Each cloud of rows lies close to a flat space through zero, with a little noise off it, and is much wider in some directions of that space than in others. After each cloud: how many dimensions does that space have?

0:  -1  15  -6   7  10 -18   7   0   2   7   9 -14  17 -18  -1  10  -2 -12  11  -5  -7 -21
1:  18 -13  13  23 -24  -4 -13  24  10  18  38  46  21  41 -19 -21 -21 -74  18 -26  29  17
2:  -3  -3  -4   4  -1 -22   5  -7   0  19  -2  -2  14  -1   7   5   9 -12  -5  12 -10 -12
3:   1 -35  -7   9 -12  -5 -15   3  -8  19  13  25  13  32   3 -12  -1 -24  -3  33  -4  10
4:  13  31  24  18   4  28  -5  32  10 -29  38 -10  10 -22 -23   5 -46 -13  40 -34  18  -3
5:   9  15  11   3  -4 -17   6   3   9  16   3   5   7  -1 -10  -6  -2 -37   2 -36  25   4
6:  15 -23  14  12 -36  22 -16  30   6   3  35  56   3  53 -15 -30 -18 -51  18 -22  37  35
7: -17  35 -11 -24  37 -20  26 -31  -2  -8 -46 -60 -13 -63  17  32  27  58 -18   0 -24 -33
8:  14 -19  17   8 -19 -24   0   1   3  29  -1  31  13  30 -14 -31  -6 -71  -4 -19  33  22
9:   2 -25  12   9 -10 -30   4 -23 -16  35 -21  12  14  14  -4 -26   1 -49 -21  15  15  16
10: -23  -1 -30 -10  26 -54  14 -35  -7  33 -28 -33  17 -27  32  31  40  23 -23  50 -55 -42
11:  -5  17   2 -15  10  38   1  -3  -2 -39 -21 -21 -29 -20   3   7   2  65  -3   1  -6   5
12:  19  -7  24   7 -18  34 -13  24   3 -21  19  25 -12  23 -23 -24 -28 -18  13 -28  35  32
13:   6   7  16   0   4  -5   7 -10  -4   4 -17  -7   1 -11 -10 -15  -7 -20  -6 -12  18  11
14:   7 -49  -5   5 -30   2 -18   5  -9  22   9  50   5  58   5 -27   4 -32  -9  26  10  21
15:   5  -9  11 -11  -6  43  -6   3  -9 -29 -13   3 -31   9  -7 -15  -9  32  -4  -2  11  30
16:  -3 -17  -6  -1  -1  17 -12   7  -7 -13   9   3  -7   7   4  -1  -4  24   4  23 -13   7
17:   0 -20   8 -10   3  15  -6 -22 -22  -6 -33  -4 -17   1   2 -17   1  22 -20  35  -1  20
18: -11  11  -2 -13  30  34   2 -11 -12 -38 -23 -46 -24 -40   6  17  -5  85  -1  27 -27  -8
19: -11  -1 -10  -1  17 -47  10 -28  -6  33 -25 -21  18 -15  15  11  21 -12 -20  30 -23 -24
20:   0 -10  -1 -11  -3  15  -2  -8  -7 -10 -21  -4 -17   0   2  -1   7  30 -10   8  -6   9
21:   9 -25   0  11 -29 -17  -8   8   6  28  19  45  15  47  -4 -22   1 -60   0  -7  19  16
22: -11  23  -2 -13  26  10  14 -13  -6 -25 -29 -46 -16 -47   7  20   3  59  -4  12 -19 -16
23: -23  41 -27 -21  36   0  16  -7   7 -29 -15 -58 -16 -57  27  54  24  91  -1   5 -42 -45
24: -19  14 -15 -24  26  16  12 -15  -4 -33 -35 -41 -30 -38  20  25  19  89 -12  20 -32 -16
25:  13 -19  17   1 -18  91 -28  34  -5 -60  24  22 -35  26 -17 -22 -41  48  25   1  17  46
 => 5

0:  -5  27   0  16  26 -21 -22 -18  -8  12 -26  -5  23  -7  16  11   1  -6  -3   6   9   6
1:  13  -5  26 -18 -57 -11  64  25  -6 -13  42  34  29 -16   5 -49  12  39 -16  13   1 -26
2:   4 -25   7 -20 -32  10  36  19   3  -8  29   2 -16   5 -18 -12  10  16  -2   0   1 -10
3:  13 -46  -8 -37   2 -13  11   3 -13  19  26 -24 -58   6 -64  45  27   8   0  -8  38  -8
4:  -7  -9   2   2 -24  21  15  13   8 -16  13   7  -2   5   8 -24  -7   7   5   2 -21  -3
5: -14  11 -13  33  23  37 -39  -7  26 -12 -31 -10  -9  14  24  -1 -35 -32  18  -9 -44  23
6:   2 -20 -10 -18   7   2  -2   1   2  10  11 -15 -31   9 -33  24  10  -1   3  -8  11  -6
7:  10 -18   7 -24   0 -34  14   0 -24  22  15  -8 -10  -8 -33  28  30  15 -16   2  44 -13
8:   1  -3  -2  -7  -5   0   4   7   4  -2   4   1  -8   1  -3   0   5   3   1  -4   3   0
9:  13 -51 -11 -41  -3  -7  21  13 -13  11  32 -23 -57  11 -68  40  24   9  -3  -8  32  -7
10: -11  18 -18  25  38  14 -43 -14   8   4 -40 -15  -6   7  15  17 -21 -33  13  -8 -20  22
11: -13  76   9  51  14  -5 -35 -21   2 -11 -52  23  81 -14  82 -36 -33 -12  -8  15 -30  17
12:   3  10   1   1  13  -8 -13 -10  -3  10 -17  -2   6  -1   5   7   0  -1  -3   2  10   2
13:  25 -49  22 -61 -57 -39  74  26 -27  11  73  13 -13 -10 -60   6  54  53 -25   9  59 -38
14:  11  -9  18 -17 -43  -7  46  21  -9  -6  38  26  20 -10   1 -26  18  31 -14  13  11 -20
15:   1  -3  -2 -12   8 -22   6  -5 -14  13  -1  -3 -11  -4 -19  18  14   5  -5   1  24  -3
16:  -6  -6 -10  11   0  18  -7   4  14  -8  -2  -6 -10   9   9  -1 -12 -11   9  -2 -17   4
17:  23 -43  11 -55 -40 -25  63  22 -20  13  62   7 -28  -3 -59  14  47  38 -12   6  47 -32
18:   7  -4  11  -7 -43   3  37  14   4 -13  27  26  22  -7  11 -37   3  20  -6   9  -9 -10
19:   5 -16   8 -14 -34   5  34  19   2 -12  32  10  -3  -4  -7 -24   8  14  -4   7   1 -13
20:  11  12  21 -18 -15 -46  27  -1 -27  18  14  19  34 -19  -5  -2  30  30 -24  22  44 -20
21:   6  16  13   3 -28  -6  25   4  -7 -10   8  21  33 -16  17 -31   1  18  -8  11   0 -12
22:  10  -6   9 -18 -29 -16  36   7 -13   1  30  18   9  -6 -10 -14  18  24 -11  11  17 -14
23:  21 -84  -6 -61 -25   2  47  28  -7   7  65 -26 -81  17 -90  36  37  22   1 -14  41 -20
24:   0  13   0  10  16 -13 -18 -12  -8   8 -19  -1   7  -1   6  11  -2  -9  -2   3   8   7
25:  17 -27  18 -40 -40 -19  51  20 -16   1  46  15  -3  -8 -30  -6  28  35 -13   7  26 -24
 => 3

0:  -7  21  -3 -27  14   1 -21   3  16  -9   3 -12  23   7  -4   6  -5  16  -1  15 -10 -18
1:  -3 -12  -3  -5   6  -2  -5  -9  17 -12  -3  -5   3   7  -3   6 -21  -6  -5   7   9  17
2: -10  11   2  -5  -3   1 -11  12  -4 -12   4   1   8 -10   6 -12  12  13  -3   6  -5 -16
3:  -6  50  -1 -12   2   5 -16  14   3 -25   7 -15  19 -10  -6  -6  -3  15 -22  21 -16 -32
4:   4 -25   4  12 -20  16  12 -17   9  22  -6  -5 -19  -7  10   6  13  -3  -3 -26  25   1
5:  15 -30   0   2  -1  -8  13   1  10   4  -5   3 -21  -4  15  -8  26  18   3  -9  27  -3
6:  -5   1  -1  -5   4 -19 -23  12 -23   1  19  23   3   0  13  -4  14  21  22  18 -22   1
7:  17 -10   7 -21  24 -22  24 -15 -10  20   2  12 -18  13 -15  11 -14   5  38   3   3   7
8:   0 -20  -6   9   2   3 -16   7  22 -20 -12  -7   4   7   8  -5   0 -11 -21  -5  14  10
9:  11  -5  -2 -14   6  -6 -19   6  16 -22   5  -4  -5   5  12   1  10  19  -7   4  12 -10
10:   4  19  -4  19  -6   1  -4   1 -28  43   7  13   0   1   0   6  25   2  21   1 -30 -13
11:   0 -25  -1   6 -11   9  15 -11   3  -5   0   2  -4   4  -1   2 -14 -11  -1  -3  15  21
12:  16 -29  -3   7   4  -5   7 -21  21   7 -16  -3 -27   2  -2   3  -4   0   6  -3  31   6
13:  -7   7   0  -3   4  -5  -1  14  -9   8   6   5  12  -2   3  -3  11   3  -1  -4 -15  -3
14:  13  -6  -4  -3  -2  15   7   6  15  -2 -13 -13   8  12   7  -5  26   5  -4  -5  11 -14
15:   0  25   4 -23   0   8  -7   3 -11 -37  13  -2  12  10 -11   0 -22   2   5  22 -10 -14
16:  23  -8 -10 -22  25  -4  22   2  26  -3   5  -3   6  25 -18   3  -8   6 -10   9  18 -21
17:   9 -22 -11  27   1  -9   2  13   7  -3   3  12  -8   3   5  -7   3 -14 -22  -3   8  13
18:  10 -17  -3  -5  15 -24  16 -27  -5   3   5  15 -20   7 -16  12 -37  -1  29  24   4  36
19:  11 -21   0  10   5 -12  25  -3  -1  21  -8   6 -15  -2   4  -2  13   0  10 -11  10  18
20:   7 -61  -1 -11   2  -5 -14 -17  29  17 -15   1 -18   9  28   5  28  23  24 -15  35  12
21:   2  22   4  -7  -8  14   3  -6  -2 -19   4  -9  -4  -6 -14  -2 -17   2  -8  10   8 -25
22:  -5   2   2  -1   5 -11  -2  16   5 -32   9   3  -2  -9  -3 -11 -19  -8 -29  -4   9   0
23:  -3   8  -2 -13  -8  22  -2  -8  30 -27  -5 -24   9  -2  -5  -2 -13   5 -24   7  21 -18
24:  12  -7  -5  16  -4  -2   6  -8  11  11   3  -1 -18  -6   2   7   0  -4 -16 -11  13   3
25: -13 -26   5  -5 -15  19 -13   3  25 -15 -21 -16   6  -9  20 -16  26  10 -12 -16  28 -10
 => 12

0:  -7 -14  13 -19   3  -7  -5  12  -6  14  -9  19 -11  26   6 -14  10  30  12  -3   4  13
1:  12  19 -13  19   9   2  21 -16   0 -11  13 -18  14  10   6   3   2  -7 -15  13  -1 -33
2:   5 -14   4 -25  -9   8  -2  -7 -20   9   4  44 -15  68  24 -29  24  56   5  -3  18 -18
3:  11  -8  -5   4 -12  25  -5   1   4  -6   0   7  -7 -12  10  -2 -14 -30  -8   6  -3   1
4:  12   0  -6   6   3  26   7 -19  -7 -17 -10  21   2  11   2   7 -10 -42 -26  10   4 -21
5:  20   0  -3  19   8  26  13   5   8 -17 -13 -12  -2   4  11  -9 -13 -20  -7  21 -10   0
6:  26  -8   8 -12   7  33  17  -5 -18  -9 -30  40  -7  54  45 -16  -2  -4 -21  38   1 -20
7:  -2   1   6   8  11   2   1  10   6 -12 -23 -15   1 -14 -17   6  -9 -10   5   1  -9  23
8: -11 -14   5 -12  -4  -8 -12   3  -3  11   6  18 -11  23  -8 -15  13  30  13 -19   9   6
9:   9   0  13 -11  13  14  11  -7 -17 -12 -41  26   5  13  11  13 -11 -32 -23  28  -2  -4
10:  13  21  -8   6   6   5  19 -23 -11 -16  -4  -1  15   8  13  15   0 -14 -25  19   3 -32
11: -34   6  14  -7   7 -47 -17  15   7  11 -10 -26   8 -48 -47  25   2  10  24 -30  -5  42
12: -10 -10  16 -12  16 -17   3   9  -2  18 -11  11   0  10   2   0   3  -2   2   5  -2   6
13:  -3 -13  19 -24   4  -3  -4  14  -9  12 -26  24  -9  17  15  -6   2  16   5  10  -1  19
14:  13  -8 -26  24 -20  46  -8 -23   7 -25  22  13  -9   3 -11  -9 -12 -39 -16 -16   9 -21
15:  10  -6  -2   4  -1  27   1  -7  -3 -18 -19  15  -3   0   0   5 -15 -37 -16   9  -1  -2
16: -20   9   3  -1  17 -36   6 -13  -4  13  11  -3  15   2 -22  15  12  -1  -3 -12   6 -18
17:  22   1   1   6   2  32  11   0  -4 -23 -28   6  -3   9  17  -2 -14 -18 -14  26  -5   0
18:  26  -3 -23  22 -13  52   6 -24   0 -28  12  17  -5  24  10 -15  -9 -31 -24   5   8 -34
19:   4  17 -11  11  -2   5   5 -18  -4 -18   3 -10  11 -10 -12  13  -1  -9 -11  -4   3 -13
20: -12   9   0  -4   2 -24  -3  -2  -4   4   7  -9   4   9 -18   0  17  40  14 -19   7   3
21: -16 -15   8 -26 -10 -26 -15  12  -6  29  20  18 -14  35   5 -26  29  74  28 -24  12   7
22: -19  -4   8  -1   4 -24 -13  19  12  11  -2 -23  -3 -26 -25   3   2  19  25 -19  -6  35
23:  27  26 -36  41   3  35  27 -50  -3 -39  24  -6  21  17  -4   8  -6 -53 -45   9   9 -72
24:  -6   8  -5  19  18  -3   7 -18   1 -17  -4  -8  10   4 -38   8   0 -20  -8 -13   3 -12
25:  -7  -8  14 -10   3 -10  -6  19   3   8 -15  -1  -6 -11  -2   1  -3   6  13   0  -7  26
 => 7

0: -46 -44 -46   2   7  36 -17 -22   9  12   2 -47   2 -11  28 -20  18   1 -12 -11 -33 -31
1: -28  64   7 -22  -6  -2  -1 -19  19  14 -15  -2  49  22 -35 -18 -14  -5 -18 -11 -20  20
2: -11   2   3 -18  14 -15  12 -24  33 -17  13  23 -18   0 -20  -4  11  17  14  -3 -21   0
3:  23  37 -11 -13  17  32  16 -32   4 -26   3  -7  14  46  -5 -23  21   1  10   7  -5  20
4:   0 -25 -37  12 -14  44 -26  30 -26  -3  -1   0 -42 -37 -15  24   3 -17  -3 -16 -21  -6
5:   2  -3   4   2  -6 -32   5 -10  33  16  -7  -8  24 -10 -23 -36  13  -2  30  -8  28  -9
6: -19   1  -2  -9  21   0 -29 -17  32  -2  49 -13  19  -3   4   5  21  10  25  -3 -11  22
7:   5  -7  14  -5 -17  -2  33  18  12  19 -10   1   6   1  -2 -17  19  -6 -27 -34  55 -43
8:  38 -12  -6  -1   0 -37   6  35 -10 -51 -27   9 -28  -3   3  11 -12  29 -11 -12  35 -25
9:   7 -54 -35  15   7 -15 -35 -13 -27 -17  18 -30 -31 -31  14 -30 -25  17   1   3  -6 -10
10:  24  42  15  -3 -11  32  20 -16   7   6   2   2   1   4   9  -5 -12 -22 -33  30  16  -9
11:  21  -1   2   0  12  36  11  33 -10  60 -16  -5  -9  -8  13 -10  14 -23 -22   5  10  13
12: -10  -4   7  -2  16 -43 -39  19  -9 -29  -3   9 -10  25   2  39   1  25   2   9 -37  35
13:  19  23  16  20   1  28 -27  -6 -10 -25  49  -2   2  -9 -11  18   8 -15 -13  -5  25  -5
14:  13  18  35   2 -25   6 -26   9 -16 -24 -37 -17  -9  39 -43 -30   9  21 -28  24  -4   1
15:  36  -4 -31 -24 -25   8   5  10 -14  23  -1  12 -16 -25  33  10  11  11  41  13  43  37
16: -13 -12  -9  17 -10 -30 -16  18 -11   6 -30  22  -5 -21  -2  37  24 -18 -10 -36  12   5
17:  37  22  23  16   8  13  13   0  16  35  35  21 -23  16 -19  19   0   9 -16  38   5 -29
18:  -6  10 -22   6   0 -17  12 -43   9 -16  -5 -15  17  -2 -17 -38 -23  19   1  -6   8 -45
19: -25  32 -14   1  15  31 -31 -18  32  -7  56   2  14 -55 -12  35 -18   4  22   3 -21  -3
20: -24  14  28   4 -47   8  -7 -32  -5  10   1  19 -20   4 -75 -43  -6 -36 -19   2 -23  -1
21:   3  30  39  20  30  77  12  -3 -36  30 -29   9 -13 -48  -7   9   0  -4 -15  18 -10  13
22:  23  20  10  -6   7  12   9  45  -8   9 -12 -24  30  20  -2 -15 -12  -4 -40 -26  33 -15
23:  16 -10 -47 -38   6  32  13  19  23 -48 -25 -47  19 -12  33 -33 -30  20  62  32 -17  15
24:   2   8  15  15 -24 -32   3  22   4   7 -10  -5  32  38 -32   1  -2  -8   7 -15  14 -22
25:  14   6 -34  -4  -1 -62  39 -54  57  -7 -70 -18  28  28  25 -65  23 -34 -21  12  23 -25
 => 17

0:  13 -21   4 -23 -14  37  12 -25   4  -3  25  10  -6  12  -5  22 -17 -32  29  -8 -36 -19
1:  35 -10 -26 -34 -11   4   8  15 -12  22   6  31  49   9 -31 -14  16   8  -4  11  -2  -2
2: -25  10 -20  20  40 -18  23  20 -12  12  13 -44  33   7 -18 -16   0  -6  -3 -17  23  39
3: -43  17  21   2   1 -26  -1   3 -10  -4   2 -24 -27  -7  58 -23  -8   4 -16 -31  23  46
4:   9 -21 -27   0  -2   8 -13   3  12 -11  11   2  34  14  -7   3 -14   7   7  -5   3 -26
5:  -6   9  35  15 -22  18  -2 -13 -19 -19  -4  31 -40 -37  16  -1  13  17 -23   6   1   1
6: -16   2  28   2  21  24  17 -13  -7  -5  -5  -7  -9   3 -15  11   1 -17  12   3 -27  -3
7: -47  16  23  15  28 -50  38  12 -19  16   0 -45 -12   0   7 -16  -1 -25   4 -35   2  52
8:  34  18 -15  -5  -4  -4  -1  11   6  22 -11   6   8  10 -11  -7  16  15  -9  21  10   4
9: -16   1  37 -12  16  36  54 -30 -27   9  18   2 -27 -10 -35  21   4 -53  31  -3 -45  18
10:  14  -6  -7 -18  -5  -8  -2   1   9  12  -6   4  12  15  -2   0  -5  -3  11   2 -12 -11
11:   4  -7 -26   5   7  -4   3   6   9   4  12 -19  20  14 -12   3 -11  -9  12  -7   6  -2
12:  21  32  -7  21  -7 -24  32  16   1  28  12 -29 -13  11   2 -19   0  -2  -9 -14  17  28
13:  21 -20   6 -18 -24 -12   9  11   1   5 -11  17  33  23   1 -20  -5  14  -4 -19 -21 -29
14:   6  -4   4  13  -8   6  11  -4   2  -7   9  -4  -4   3  -1   2 -10  -3   3 -12  -7 -13
15: -14  -3   4 -21  16 -11  -4  -5   2  13  -9  -2  -3   3 -12  16   7 -24  20   9 -19   8
16: -21  16   4   3  13  -1   4   1   5   0  15 -36  -9  15  33 -12 -16  -3  -5 -24  13  27
17:   7  11 -21   7  -4  14 -17   3  10  -4  17 -13  -3   2  19  -2 -11   8  -8   0  27  12
18: -52  14  12  16  52  -4 -21  -5   3 -13 -19 -31 -18 -12   6  13   5  -8   2  12  14  26
19:  57  21 -12   8 -18   9   5  15   4  19 -11  21  12   5 -27 -11  23  32 -23  29   7 -16
20: -20  -7   5   0  -3  13   7 -12  -7 -13  25 -12 -13  -3  23   3 -20 -17   7 -26  -2  12
21:  40   0 -18 -13 -17   2 -16  10  19   9 -11  12  17  19  -3  -3   3  19  -5  17   1 -26
22:  37  13   2 -36  28  69  33 -18  -7  29   9   8  16  24 -55  18  19 -29  23  33 -40   5
23:  -9 -28  -5   1 -29 -21 -41   1   9 -29 -11  24   1 -13  28   0  -9  25 -11  -5  10 -32
24: -43  -2   5  20   6  -6  -8  -9  -2 -22  16 -23 -28 -17  32   6 -16 -12   1 -23  17  17
25:  27  20 -20  45  17  15  -6  12   5   4 -15  -1   8 -14 -57  16  26  18 -12  43  17 -18
 => 9

0:   0 -42   3 -12  18  13  -4  -8   4 -14 -32  11   9 -31  15  -8 -12   2  25  -6 -25 -16
1:  -6  60  -2  11 -18 -28  22  24 -18  31  40 -14  -2  31 -13  24  13   0 -24  -1  19  14
2:   5  34  -6  14 -24 -12   7 -11  15  13  29 -25 -29  50 -20  16  15  -7 -31   1  47  24
3:   5 -21   7  -6  13   6  -5  10 -10 -10 -18  14  12 -28  15  -9  -7  -5  23  -1 -25 -10
4:  -4   4  18   0  28  -9  14  25 -45  10  -6  11  27 -35  19   7  -7   7  19   4 -39 -19
5:   2  14   0   3   2  -8  12  10 -13   5  13   3   4   2   0   3   2   3  -5   2   1   4
6:   2  -2  13  -7  12   0  11  15 -30   4  -9  11  18 -21  13  -3  -5  -1  16  10 -20 -13
7:  -2   2 -11  -1 -17  -1 -10 -11  27  -3  11 -13 -19  31 -16  -5  -4  -5 -18  -2  24  11
8:  -1   8   3   1  -3  -5  -1  -4   2   6   6   2  -2   5  -3   6   2   0  -9   1   1   1
9:   7 -12  -2  -5  11   9  -2  -7  -1  -7  -5   5   4   0   2  -3 -10   1  10  -9 -12  -5
10:   9  51  -2   9 -19 -20  17  11 -11   9  38 -18 -14  30 -17  22  16  -5 -21  -6  31  15
11:   0  23  15  -6  18 -14  16  32 -45  13   4   3  23 -24   6   6  -2  11  16   4 -26 -11
12:  -3 -12   4   3   6   6  -9  -1   8  -6 -12  -2   0  -8   3 -10  -4   7   4   3  -9   2
13:   2 -17  -1 -11  16  -3  -2   6 -20  -5 -20  13  19 -24  17  -5  -5   1  22   1 -28 -10
14:  -1 -24   7  -5  25   8   2  11 -21  -6 -29  14  23 -37  19 -13  -9  -2  27   1 -43 -20
15:   1  12  -2   3  -2 -10   7  12 -15   8  12   9   4  -2   2  10   6  -1  -3   5   2   2
16:   6  10   5   1   8  -3   8   8  -4   4   7  -2  -1  -2  -4   4   5   8   4   3  -2   2
17:   0 -24  -9  -3   4  15 -17 -15  22 -16 -12   1 -11  -3   6 -14  -3   4   1  -3  -2   0
18:   3 -47  -1  -6  13  21 -14 -20  18 -20 -33  12   5 -27  15 -16 -16  -7  23  -5 -21  -5
19:  -3  45  -5   8 -26 -17  14  -5  -3  22  34 -17 -20  45 -22  14  13   4 -29   0  40  17
20:   0  15   3   2   3  -4  11  10 -11  12   4  -4   8  -4  -3  11  -2   4  -2  -2  -1   3
21:   2 -78   0  -8  21  31 -29 -30  34 -31 -49  19   6 -34  15 -31 -17   1  30  -3 -30  -6
22:   0  26   7   7  -4 -11  12  16 -15  15  15   1  -2  10  -7   6   4   0  -8  -3   5   5
23:  -1 -21  -7   3  -4  14 -12 -23  31 -12  -6  -1 -12   9  -1 -15  -8  -2   1   3   9  -1
24:   2  18  -4  17 -19  -2  -1  -9  16   5  24 -17 -20  36 -19   5   9  -9 -31   0  43  22
25:  -5 -12   5  -4  11   5  -1   3  -8  -9  -8   8  13 -19   7  -8 -10   6  16   2 -11 -10
 => 2

0: -14   1 -11  -1  11 -10  11 -25   6  13 -10  12   2   3   0   3  -3  -1   0  -4  -6 -14
1:  -3  25 -11   6  10 -15  17 -17  -9  -4 -10  12  21   5  15  -3  -4 -13   3   8   6   7
2:  48  10  20   2 -12  15 -23  59 -37 -45  30 -30  21  -3   6 -15   4 -19  19  30  18  41
3:  -4 -25   6  -6 -14   9  10  -1   5   0   0  -9 -14   7  -9  -1   2   3   3  -8   7  -4
4:  -2  -4   3   0 -12   4  14  -4   1  -3  -6  -4  -5  10   3  -3   1   0  -2  -5  13   4
5:  -2 -10 -15 -10  24 -14   7 -24  -9   9  -3  10   8   7  -3  -1  -3 -19  20  15  -2 -20
6:  -5  -7   5   1 -18   5  15  -1   5  -4  -3  -6  -6   5   1  -2   0   4  -4  -8  10   8
7:   8  -8   2  -5  -1   4  -2   6  -6  -4   4  -6  -1   4  -3  -3   2  -6   7   6   6   2
8: -18   3  -5   3   1  -5   9 -18  15  13 -12  10  -5  -2   1   6  -3  11 -11 -14  -8  -9
9:  -5  -5 -13  -8  16 -10  11 -26  -4  11 -10  11   2  10   3   0   0 -11  11   5   5 -19
10:  -9 -21  -8 -11   7  -2   9 -23   5  15  -8   5 -10  10  -6   3   1  -3   7  -3   2 -21
11:  11  31   7  13 -12   0   4  20 -12 -23   4  -7  19  -2  17  -7  -2  -4  -5   6  12  32
12:  -7  24 -20   2  30 -22   3 -27  -5   9  -9  21  20  -2   9   2  -5 -12   5  10 -11 -12
13:  21  23  -4   0  14  -4 -15  12 -19 -12   4   2  16   1  13  -3   4 -11   4  18   9   8
14:   0  10   4   6  -9   0   9   5  -1 -10   1  -4   6  -1   5  -3  -2  -1  -2  -1   4  15
15:  28  10  13   2  -9  12 -20  40 -18 -25  16 -17   7  -3   6  -7   5  -5   3  14  11  25
16:  -1   3   7   2 -12   9  -6   9   8   3  -3  -3 -12  -1   0   3   6  14 -15 -12   3   3
17:   1   6  11   5 -19  13  -7  16   9   0  -3  -6 -13  -2   2   3   6  18 -21 -17   6  10
18:   5  -8   8  -4 -10  15 -17  16   6   5   2  -7 -19   0  -4   4   9  14 -14 -11   3  -4
19:  15   1   9   1  -5   7 -16  26  -8 -13  13 -11   2  -6  -2  -3   3  -1   4   8   0  12
20:  -5  15  -9   3   9 -12  10 -17  -3   2  -7  10  12   1   7   0  -5  -6   1   4  -1  -2
21:  13   7  11   7  -9   8 -13  28  -7 -15  13 -12   5  -9   1  -3   0   2  -1   4  -2  20
22:  12   3   2  -2  -1   2  -2   9 -11  -9   4  -5   6   4   5  -3   3  -7   6   8  10   7
23:  11 -23  -7 -16  11   0   1 -11 -11   4  -1  -1  -4  14  -3  -2   6 -15  18  11  12 -18
24:   2 -16  -3 -11  -6   3  17 -13  -6   2  -9  -3  -9  18   2  -2   5  -8   8   1  21  -8
25: -10   6 -14   4  20 -23  21 -26  -6  -2   1  10  26  -2   2  -4 -14 -20  21  14 -14  -2
 => 5
